The rows of a group lie close to one hidden flat surface of 15 dimensions, which may be shifted away from zero. Surfaces can cross.
Known rows, each followed by its group:
[ -2 -27   4 -35  11 -47  -8 -22 -16 -32  17 -38 -26  -5  70  -3  22  39
  18  29  77 -29] : k2
[  2 -19  11   6  19  13  -5  18 -27  37  -7  -7  -4  -5 -30  -9 -54  24
  35   0 -18  27] : k2
[-12  11  -4   1  25   1   0  -7 -16 -10 -23  -8 -35  17 -29   1   1  33
  15  -1 -11  17] : k2
[ -9  13 -16  -1 -38 -35 -28  21  36   6  -5   5  12  -5  41   5 -34 -22
 -37 -32  13  -7] : k652
[ -3 -21  22  19 -22  -8  24  10  -2  -4  -3   8  -1   6  25 -16 -15  20
  -1  30   7   0] : k317
[  8  -3 -18   9 -29   3   2 -16  14  -9 -17 -17 -27   9  -8 -14  24 -14
  13 -16 -19 -11] : k652
[ 28  15  43   4   7  17 -21  38  29 -18  21 -18  25 -28  -4  31 -14 -21
 -27  17 -18  10] : k652
[-36 -20  -2  -1 -18 -20  14 -82 -25 -26 -15 -20   8  -9 -13   5 -40  34
  25   2   0  -3] : k317
[-15   7  10  -4   8   3  12 -33 -37 -11 -14 -32  -2 -16 -12  14  -2 -17
  10  -9 -13 -25] : k2
[ 33  -2 -28 -21 -20  14 -21  -2  24 -20   0 -40   9 -10 -20  19  34 -22
  34 -12  -3  -9] : k652
[-32  14 -16  18  11  27  -5 -21  12   4  26  -4  -2 -16  11  29   7 -19
   0 -21  20   6] : k652
[ 22 -36  11  10 -45  14   4 -33  30  16   8 -15  10  22 -10  -5  12 -19
  17 -20 -30 -13] : k896
[-40  33  -4  -5   7 -19  -4 -12   4 -17   9  21  -1  14   3  31  -3  -3
 -39 -11  13   2] : k652
[ 24  14   7   0   3  23   3   0  21 -10 -27   9 -28  28  13 -10  26   3
 -26 -14 -22 -14] : k317
[ -7 -19 -34  15  20  24  10  -1  -4  -7  -7  -5 -25  -4  56 -12  -2   3
   4  21   9  29] : k764
[-23   9 -22  13  21   1   0 -24   1 -12   2 -12 -17 -33  18   0 -14   3
   4  -5   0   7] : k317
[-30  12  31  40   6  -2  63 -15 -32  19 -29 -50 -12   9  -9 -17 -12  -6
 -14  10   5 -24] : k896
[  9   4  16 -20   8 -20 -21   2  24 -32  -8 -44   6  -2 -15  32 -31   7
 -30 -11 -25  33] : k2
[ 17 -22  18 -43  -2   0 -24  16 -26  52  51  23  60  18  13  40   6 -24
  16  -5  48 -30] : k652
[-22  -7  -3   3 -43 -17 -14   6  26 -11   1  19  -5   3 -30  -4 -38  15
 -12 -10 -13  46] : k896
[ 21  29  -2  24  49 -18  -5  20  45  17  -7   2   7  29   6  -3  11  18
 -35 -23 -23   1] : k764
[-23  -2 -25 -35 -67 -43   2   3   9 -78 -25 -10  14 -32  18  26 -42  14
  -4  12  11  10] : k896
[-11  -7 -22 -23  -7  10 -21 -18  17 -32  21   7   0 -23  44  42 -24 -23
 -17 -25 -15  11] : k652
[-44  14   1 -17 -10 -16  -7  -9 -11 -12  13 -29   2 -36  15  23 -31 -36
 -43 -23  35  12] : k896
[ -2  -3  14  11   7 -23  -8  25   0  24   7  -5 -11 -13 -22 -17 -15   7
  14 -27 -18   9] : k764
[  3  -9   4 -10  -1  35  -7  -4 -28  27  11  17  -7 -21  25  -5   5 -33
  10 -23   4 -27] : k2
[ 48 -13 -19   9   6  17 -25   3  40  11  -9  13  -3  10  -2 -28  24  16
  26 -23 -35   5] : k317
[  2 -14  15  24  -8  19   1   4  15   9  17 -35 -19 -50  17 -34   5 -31
  -5 -23  -3  10] : k317
[ -5   2  26  30  -3 -44  19 -24  28   6   6 -44  11  32 -14   4  36  -3
 -12 -38 -20 -18] : k764
[-17  13  25  22   9  -3 -25 -10  12 -25   4   9   8 -32  25  26 -62   9
 -31  -3 -29  13] : k317
[ 36 -14  21 -33  21  42  -9   9  -9  35  -1 -19   5   0  -7  -4  -8  -6
  -2 -22   6  -1] : k764
[ -9 -19  21  41   9   4   5  -2   9  15  21 -18   5  20  11  10  20  -7
   6  -1 -14  21] : k764
[ 32  -5  15 -33 -21   4 -35  41   3 -23   4   7 -25   0 -50  10   9 -21
   3   6 -47  30] : k652
[ -7   8 -10  41  40 -17 -27 -13  18   7  -1   3  13   7 -23  15 -35  26
  18  -3 -54  33] : k317
[-12  10  14 -10 -35  10 -20 -12 -20  -3   9 -35 -36 -38 -19 -13  33 -60
   0 -18  31 -30] : k652
[ 16 -29  25 -11 -21  -9  30  39  16  -5  -4 -45  43   4  17   1 -19  16
 -17  27  35  27] : k896
[ 12  -8 -26 -30  -8   8  31  19  11 -34  -7   4 -38  20  -2 -19  34  18
 -10  37  24  28] : k317
[-17  -2  -8 -17  -8  18  -6  14 -17 -18  -4 -10  11 -36 -13  31 -46  -3
  14  -8 -14  33] : k2
[-19 -51  18  24 -42 -21 -18  15 -23  15  22   8 -28  14  -4 -16  13 -17
  41   4 -23  34] : k764
[-32  27   2 -10 -21  42  18  58 -15   5 -11  12  -4  24  14  52  10 -44
 -33 -32   7  12] : k2
[ 26   8  34 -28  35  11 -28 -20   2   3  34 -23  27 -22 -26  13  25 -19
 -24  -2  23 -11] : k896
[-29  26 -30  -7  16  11   6   5 -27  -4   1  28 -14 -35  11  -5   8 -19
  -5  -7  16  -9] : k2
[ -8 -13  39  -6 -79  14  -8 -28  31 -35   8  28  16 -19  -5 -23  -7  47
  -2  19  68  -3] : k652
[-13  14  23  28  15 -54  -1  11   0 -19   8  -4  38  11 -25  22  17  26
   7  33  -6   3] : k317
[ 20  -5  19  12 -29 -10 -21 -12  34  -4 -15   1  23  25 -26  -3  13  24
   4 -33 -29   6] : k317
[  8  13   9  -3   3  20   0  12  11  -1   4  -8  12 -19  27  21 -17 -18
 -21  -5   7 -17] : k652
[  7  28 -33   3  -8 -10   4  78   6  32 -10  12  32  13   3  43 -36 -23
  13  -6 -25 -14] : k896
[ 11 -42 -29  16  22 -21 -27 -19   8  40  10  -4   0  19   3 -29 -15   9
  22  -1 -23  39] : k764
[-16  -3  29  49  17 -12  23 -10  -4  35   3 -11   0  58  10  14   8 -17
 -23   3 -26  -8] : k317
[ 47 -18 -34   5 -21  12 -10  26  22 -26 -44  39  10  -1   0 -24 -17  84
  79  17 -40   8] : k317
[-29  26  30  51 -37 -22  24  29  12 -20 -28 -27 -16 -37  44 -23  -5 -20
 -39 -27  -2 -22] : k317
[-8 -1 -4 23 -4  4  0  2 25  5 25 11 24 -5 15 10  8 14 14 16 28  2] : k652
[  8  13   7 -15  -2 -14  22  -6   0   2 -26   3  13  10 -36 -22 -17  37
  -7  15  18 -13] : k896
[ 12   5  -6 -14  -3  13  -9   5   6  12  -2  -3 -16  -7 -38 -18   0  -2
   6  -5   8   9] : k652
[  5  12 -17  -2  45  19  48  50  -8   1 -27 -44 -20  23 -24   8   9  38
  24  32  18  31] : k2
[ 14  23 -32   8  27  -7  -6  55 -19  41 -15 -20  27  -1  -5  39 -33 -29
  31 -12 -37 -17] : k896
[-14 -22  21  23 -10 -19  14 -24   5   8  12  -2  13   6 -25 -19 -13  10
  -5   8 -10  25] : k2
[ 17  23  31  -8  -2   0 -35  -4 -17 -41 -20   4  -5   8  -7  44  31   0
  21 -25 -53 -42] : k764
[ 16   9 -33   4   8 -18  15  -1   9  -3 -17 -16  17  -1 -51 -14  13 -21
  -2  -2 -52  11] : k2
[ -9   4  -4  -6  -4  -3  34  -2 -15   9  -8   0   7  -1 -31 -23   0 -10
 -19   1   5   6] : k2
[ 33 -44 -20 -35 -66  49 -18 -15  22  -2   1   6   9 -13   7   8 -24 -10
  43 -34 -16  -4] : k896
[ -7   0   2  15  39 -24 -25 -39  24  -8  29 -27  26 -54  30  -2 -34   2
 -26  -5  12  10] : k896
[-11   7 -20 -40   8 -25   5  32 -28  24  25  24  33   6 -41   3  27  -8
   1  17  54  13] : k2
[-16   2  47   1   0  13  28 -19 -33  43  -9  23  -3  -3 -54 -52 -34   3
 -37  -3  10   1] : k2
[  0 -37  -4  34 -23 -32  25  21  22   9   5 -25  -9 -10  -3 -38 -12  25
  41  -5 -25  25] : k764
[-25  -5  50   3 -13  14   8  46 -37  12   3  -4 -37   7  25   8 -17  -7
 -12   6  22  10] : k2
[ -3 -24   2 -31 -38  12 -34 -29  -2  15  28  18   7  -9  11   6  -2 -18
   8 -29  32 -12] : k652
[  8  12  10  14   4 -17 -19 -13  29 -31 -20  20   1   6  23   0 -13  38
 -13 -12 -29  -6] : k764
[ -3   2  29   7   8 -25  24  33  -6 -29  -7 -19  14 -17  -5  -1 -20  32
  -6  44   9  20] : k764
[-20 -16  -8 -10 -17 -12   9 -11 -48 -22 -25  -6   9 -32  20  -6 -32  41
  49  24  31  -9] : k896
[ -3   4  45 -30 -27 -16 -11 -13  -1 -64   0 -17 -12 -29 -34  -1   7   3
 -31  17   6  15] : k317
[  6   1  15 -21   4  -7 -30   6 -18 -14   4  32 -21   0  33 -13  14  -5
 -26  12  19  -9] : k764
[-28 -14 -14  36 -18 -26  24  18   3  28 -20 -33 -16  25  21 -17 -11 -18
 -11 -19  -9  21] : k896
[  2  35   7 -12  -5 -46 -60  15 -33 -40 -15  36  22 -27 -41  44 -33  12
  38  18 -55 -29] : k896
[ 12  20  18  32 -21 -73   5  20  31  31  23  22  30  26 -13  -4  -3 -34
 -33  15 -31 -48] : k896
[  3   9  12  -1   9   8  17  -4  11  -2  -5 -34   0   3 -32  -7  25   0
 -16  -8  11  10] : k317
[ 41 -16   8 -23  -3 -13  -2  45  11 -10 -12 -21  -1  17  -4 -10  15   1
  -7  21 -11  19] : k764
[-28  10   6 -15  -4  44  -2  20 -22 -23   0   8 -13 -25 -40  28 -18   0
   7  -1   0  50] : k2
[  6  -2   1  70  28 -55  -9  18  36 -19  27 -47  27  -7  26  38  18 -16
  22  10 -71  13] : k764
[ -7  21 -15   8 -23 -24 -45  77 -53   8 -38  51 -25   0  -7  20 -40 -10
  53  -6 -66 -12] : k896
[-39   5   6   9 -37 -19   1 -17  -4 -35 -13  -2   7 -20  62  26 -39  -4
 -19 -16   5 -19] : k317
[ 28   1  10  -7  11  33   5  36  17  25  -3  -2 -17   2  -8 -17  14  10
   4 -32  -4   3] : k764
[-29  26  14  43  12 -15  16  14  -6   1   5  14  26  10  -8  41  16  47
  56 -22  -9 -27] : k764
[ -9  -1  -1 -32  -7  54  29 -30  -5 -24 -16   4 -18  -7  -2   8 -26  18
 -13 -10  10   6] : k652
[ 23  11  16 -15 -10  14   6  19  11 -16 -18 -27  11   6  18  19  13 -16
 -21 -13  -3 -18] : k317
[  6  12  23  10  -1 -52  -8  12 -20 -17   3   6 -14 -20 -85 -29   1  11
  21  53 -35   0] : k896
[-25  -4 -12   4  23  -7   0  -4  -9  -2   5 -14   3  13   3  17  -3   5
  -8  12  16  39] : k764
[ 12   7  13  -7  30   1  -8  50 -26  16  -6  -3 -12  -1 -51  -3 -14   7
  13  16 -20  29] : k2
[-29  30  -6  64  -4   2 -20  -3   8  20 -12  20  23 -18  12  11 -38  26
  34  -4   5 -23] : k652
[ 23 -10  -2  15  14 -12  -4  -5   3  19  15   3 -11 -29  21 -41  -3  -7
  10  15  -3 -28] : k652

New rows, each followed by its group:
[ 41 -24  -1 -32  18  68   5 -19  19   3  -6 -35  12   3 -13  22 -27   5
   7 -11 -20  23] : k317
[ 16 -19  -2 -20 -21   1  -5 -32  -2 -13   0  13  11  17   7  12  11  10
  26  -1  -9 -28] : k652
[  8   8 -14  15  13  14  14 -26   5 -21 -21 -22  -3 -10  13   5  10 -12
   5 -11 -39 -19] : k2
[-10   6  -7   1 -31 -33  30  38 -15  -6  14  45  81 -30  14   5  -9 -23
  -9  35  13 -20] : k2
[ -4 -23 -31   8  12   1 -10 -30  11 -42  16   5 -51 -16  33  -2  -6  -4
   8  30 -37  30] : k317
[ -7 -11   5  33 -41 -13   0   4 -22  18   1  10 -32 -21 -11 -23 -21 -34
  35   3 -50 -29] : k896
[-19  27 -11   3  16 -17  -7 -16  19 -11  14 -26 -11 -11   2  19   6 -42
 -45 -22  -3   2] : k652
[  1   4  -1  14  -9 -43  -4   7 -23  -7  13   1  -6   0 -36 -11  63 -58
   4   9 -44 -14] : k2
[  5   5   2  28  -4  -7  23  -3  14 -16  -3 -29  -7 -26  23 -30  47  -3
   7   2  15 -28] : k317
[ 15 -33   8 -11 -20 -32 -41  10  17   0  -1   5  12  17 -14 -20  -3  30
   3  -5  -3  50] : k896
[ -7 -18 -15 -37  12  22  15  -7  14 -40  12 -10 -18 -24  -8   9 -52  27
 -20  43  16  69] : k317
[-30  24  -7   7 -49  11 -10  44  -1  -9   2  68  -5 -35  31  23 -67  -6
   2  -4  -7 -16] : k896
[ 10   2  -4  16  -3  33  26 -16   9  -5  -8  -3 -17 -32  23 -49  54  19
  23 -10  38 -34] : k317
[-15  21  -7  35 -23  19  13   3  16 -23   4  27 -34 -60 -34 -10 -52  -7
  18  18 -50  -3] : k896
[-11   2  22   3  20   3  -2 -37 -24  16   0 -10   5 -10 -40  -3 -20  -3
  -4 -12 -16   1] : k2
[ 14  11  -1   7  36  -8  -2   0  21 -16  29  18 -13 -25   6 -23  21   9
 -15  34   9  -1] : k652
[-11  20  54  28  26  30  12  25 -18  24  24  26  -4 -39 -14 -23 -11 -36
 -49  12  -3   4] : k2
[  0   8  17 -24  -5  19 -21  10 -13  -6 -11   5  -2 -38 -36  -9 -29  18
   4 -15  11  18] : k317
[ -4  57  22   9  14  56 -60  22  12 -30  17  19  14 -39 -10  72  11 -17
   3 -16  -2 -10] : k652
[-23  -4 -14  -6   5 -10  -6 -31   7 -16   9   8  -9 -24 -10 -15 -24  31
  -1   5  19  30] : k317
[  5  21 -19  12  36  39  35  14  -9  -7  -7 -13   9  -7  36  24  32 -11
  14   9   8 -28] : k2
[ 56   4  -9   7  42   3   6 -10  18   6 -21 -48 -17  -4  10 -38  39 -12
  -7  -3 -24 -28] : k896
[ 11 -16   5  14 -29 -21  16  33 -25   7 -13  12  10  -5  15 -29  25  23
  53  23  18 -32] : k317
[-14  10  14  -3  44  26  16   3 -23  -6  26 -40   1 -48 -16  17   7 -28
  -2  15  18  12] : k2
[ -3   7  17  -5   3  -7 -21  27   1 -15  14  20  -2 -12   3  10   2  -3
 -13   7  -4  15] : k2
[-24   7  63  18 -41 -28 -14 -11 -22 -19  19  19  -9  -4 -20  -4  25 -11
 -10  24  16 -28] : k652
[-28  20  14  40 -18  34  -4 -29  14 -11   1  14 -22 -18  27   5  -3  -7
 -13 -17   5 -17] : k652
[ -3  31 -25  25  30 -26  12  24 -13 -24 -20  -4 -15 -10 -25  -2  24  -9
  10  22 -47   1] : k2
[ 14  12  -2   4  32 -34   2 -20  -3 -29   2 -35  38 -42 -21   0  16  28
  30  28  10 -20] : k317
[ 17   3 -13 -38 -17 -37 -11  -6  34 -43 -11 -15  46  29 -42  43  20  49
  28 -27 -11   6] : k764
[ 14 -12 -25  12 -25 -30   8  23  -4  27   2 -21  -7   2  25 -25  29 -35
  25   6  11 -39] : k652
[ 11 -28  -4 -73  -1  39  14   4  -5 -10  20  13 -21  19  -9  24  -6 -21
 -27 -15  -9  38] : k652
[ -9  10  -2  -5  17  43   6  -5 -34  15  -8 -20 -38 -45 -11  -5 -34 -30
   9 -16 -11  -8] : k652
[-16  24 -33  -4   6 -23 -22  43 -30   3 -22   9 -31  17 -23  20  13 -28
  15 -20 -41   9] : k2
[-47 -28  19  23 -65 -79 -35 -49 -20 -27  19   4  24 -49 -11 -27   2  21
  46  -9  19 -12] : k317
[  1   1 -30 -41  -5 -40 -46  -3 -15 -24  17  13 -18  22 -25  22  55 -23
  15  -1  -5   4] : k317
[  5 -13  -6  18 -51  -6 -18   4  16  -8   5  24 -20  10   6 -18  34  -2
  29   4  -1 -10] : k652
[  9  -5 -17  -4   6 -23 -14   7  14   2  17 -10  23 -33  -4  -3 -28   1
   8   8   1  10] : k896
[ 12   2  21 -10  21  51 -14 -15  20  -4   6  21 -13   6 -34  19 -33  10
 -21 -21 -51  40] : k652
[ 32 -27   5 -26   4  48 -46  10  13  -5 -23   9  21 -11  19   4 -41  50
  18 -23   0  47] : k896
[-22  -5 -19  -7 -40 -22   8 -18 -11   4  -4  -1  -4   7  -3   1  -1 -18
  10 -18   9 -22] : k896
[  1   7 -54 -32  33  -4 -15 -10  -8 -24   0  16  -1  -6   7  41 -18   3
  24  -8 -35   4] : k652
[ 11  22  44  31   1  53  -9 -17  15 -19  -7 -18 -27 -28 -17   3   8 -15
 -10  -5 -33 -16] : k652
[ 11  -9   7   6 -10  -5 -27   8   5  41  20  -2  51   6  10  27 -14 -14
  21 -15  15 -25] : k652
[ 32  14 -12  -5  34  -6 -33 -27   9  13 -16  17  65  19 -10  35 -21  46
  35 -12 -21 -33] : k896
[-20 -28   2   7 -26 -32   4 -25   3 -17  16   8 -27  -4  -4 -42  13  17
  -2  17  14  24] : k2
[  2 -17 -14  17   1 -11   2  -3  13  -3  10  -6 -34  -6   8 -34  23 -10
   3   1 -18  16] : k2
[ 21  -5  18  -9  37  80  20 -30  13  -8   5 -18 -19 -25  12  -8 -13   6
 -18   7   8   7] : k317
[-30  27  -1  44  55 -22  -6 -15  12   1  -2 -20   3   5   5   4   6  12
 -30  -7   0  25] : k896
[ -5  21  32  23  40  -7   5 -37  -8  27   4 -35  21 -31 -20  -3 -44  -6
 -20   0   2 -29] : k652
[-39   6   4  17  -1 -34 -29  -7 -28 -14  -1   2  24  -9  30  37 -18   3
  17  -7   0  -4] : k896
[ -4   2  66  14  17  17   2   9 -39  -9  22 -33 -21 -43 -73   5  18  -2
  41   6 -23   3] : k764
[-15  23  -9 -13   4  32  17  22 -14 -13  -6   8   3 -45 -22   6 -14 -32
 -24  -6  -7  16] : k2
[-37   6 -16  37 -10  10  23  10   3   6   5  19 -25 -11   0 -20  12 -36
 -17 -10 -24  25] : k2
[ -3 -18  10   2 -54  21  13   7 -14  -5  10  11 -27 -27 -21 -15  -8 -22
  32  11 -12 -11] : k896
[-10  30   5 -16  -2  16  -8 -29  -5 -25 -20  20   6  -5   5  21  -7  18
 -14 -16  16 -34] : k896
[ 21 -13  -1  -9  -7  29   2 -13   9 -12  -2 -14 -22 -27  -1 -15  -7  -9
   6  -1 -15  -2] : k652
[ -4  20   8   4  13  15  -9  -7 -16 -39 -14  -3 -17   1 -15  35   8   0
  13   8 -38   4] : k317
[-16   2  -7  13  17   0  -6  -9  26  -9  12   9  -1  -7  15   7 -31  15
 -27   1  -3  34] : k317
[ 23 -13   6  41  32 -13   8 -31  18  -2  -8 -21  29  -9 -18 -15 -22  47
  37  25 -41   1] : k317
[-17 -15  16  15 -15 -23  -1 -42   1 -28  -4 -12  -6 -45  -3 -28 -45  25
   1   7  -8   9] : k317
[-45  26 -21  33   0 -15  -9 -22  35  -3  23  45 -15  -2  21  -7   1   6
 -31 -15  16  10] : k896
[-18  -7   5   7   4 -15 -10  21  -3  24  13   2 -24  20 -30 -11   3  -6
  -9  -9  -6  44] : k2
[ -1  38 -69 -25  30 -27  -7   8  40 -21 -16 -26   7 -16 -33  11  -7 -31
 -49 -35 -32  41] : k2
[ 19 -11 -20  -6   2  16   4  -4  28 -32   1  -9  19 -28  30   9  -7  25
  20  11   4   7] : k317
[ 29 -14 -16   2   0  28  20  -8  14 -29 -37 -40 -29  -4  16 -27  26  15
  16   2 -17   4] : k896
[ 31   6 -10 -37  22 -32  -4 -41  12 -27  -4  10  16  -9  19  -9  -7  23
 -19  12   5 -44] : k652
[-14 -16  17   1 -14  -9  38 -25 -46 -18 -12 -21 -28 -19  -9 -32   3   9
  27  38  16 -23] : k317
[ -1  33  -2   4  31   0  23  14 -20   2 -16  -7  -3  -1  14  19  -7 -13
 -13   9  -6 -35] : k652
[ -1  20 -38  32 -23 -57 -22  37  -6  26 -25  16  -9  43 -36 -10  37   3
  49   6 -19 -22] : k652
[-18  29 -16   4  37 -64   1  -2 -14  46  -5   1   9  -5   4 -17 -23  17
   0 -45  16 -45] : k764
[-60  52 -39  55  45 -60 -47  -2   3  46  23  -1   1 -48 -25 -11 -41 -13
  -6 -14  25  10] : k652
[ 34 -34  29 -35 -51  17 -19  23   6  -7  25   8  17   4 -32   3  21  -4
  25  19  15   9] : k652
[ 14 -44  11  -6 -14  17 -11  12  12  -4  22  25 -50  17   3 -22 -15  -2
  -9  31 -32  52] : k317
[-14  21 -27  32  21  17   2  39  10  51   5  -9 -20  -3  -2  -7 -13 -28
  -7 -20  -1  17] : k652
[  3  11  -1   1 -11 -18 -20  22 -12  37  -8  -8  25  15   5  10  26 -27
  13 -51   7 -35] : k317
[ 10  13 -14   8  -6   5 -15  24  14  19  -3 -10 -10 -18 -11 -14  -3 -16
   9  -8   6  -5] : k652
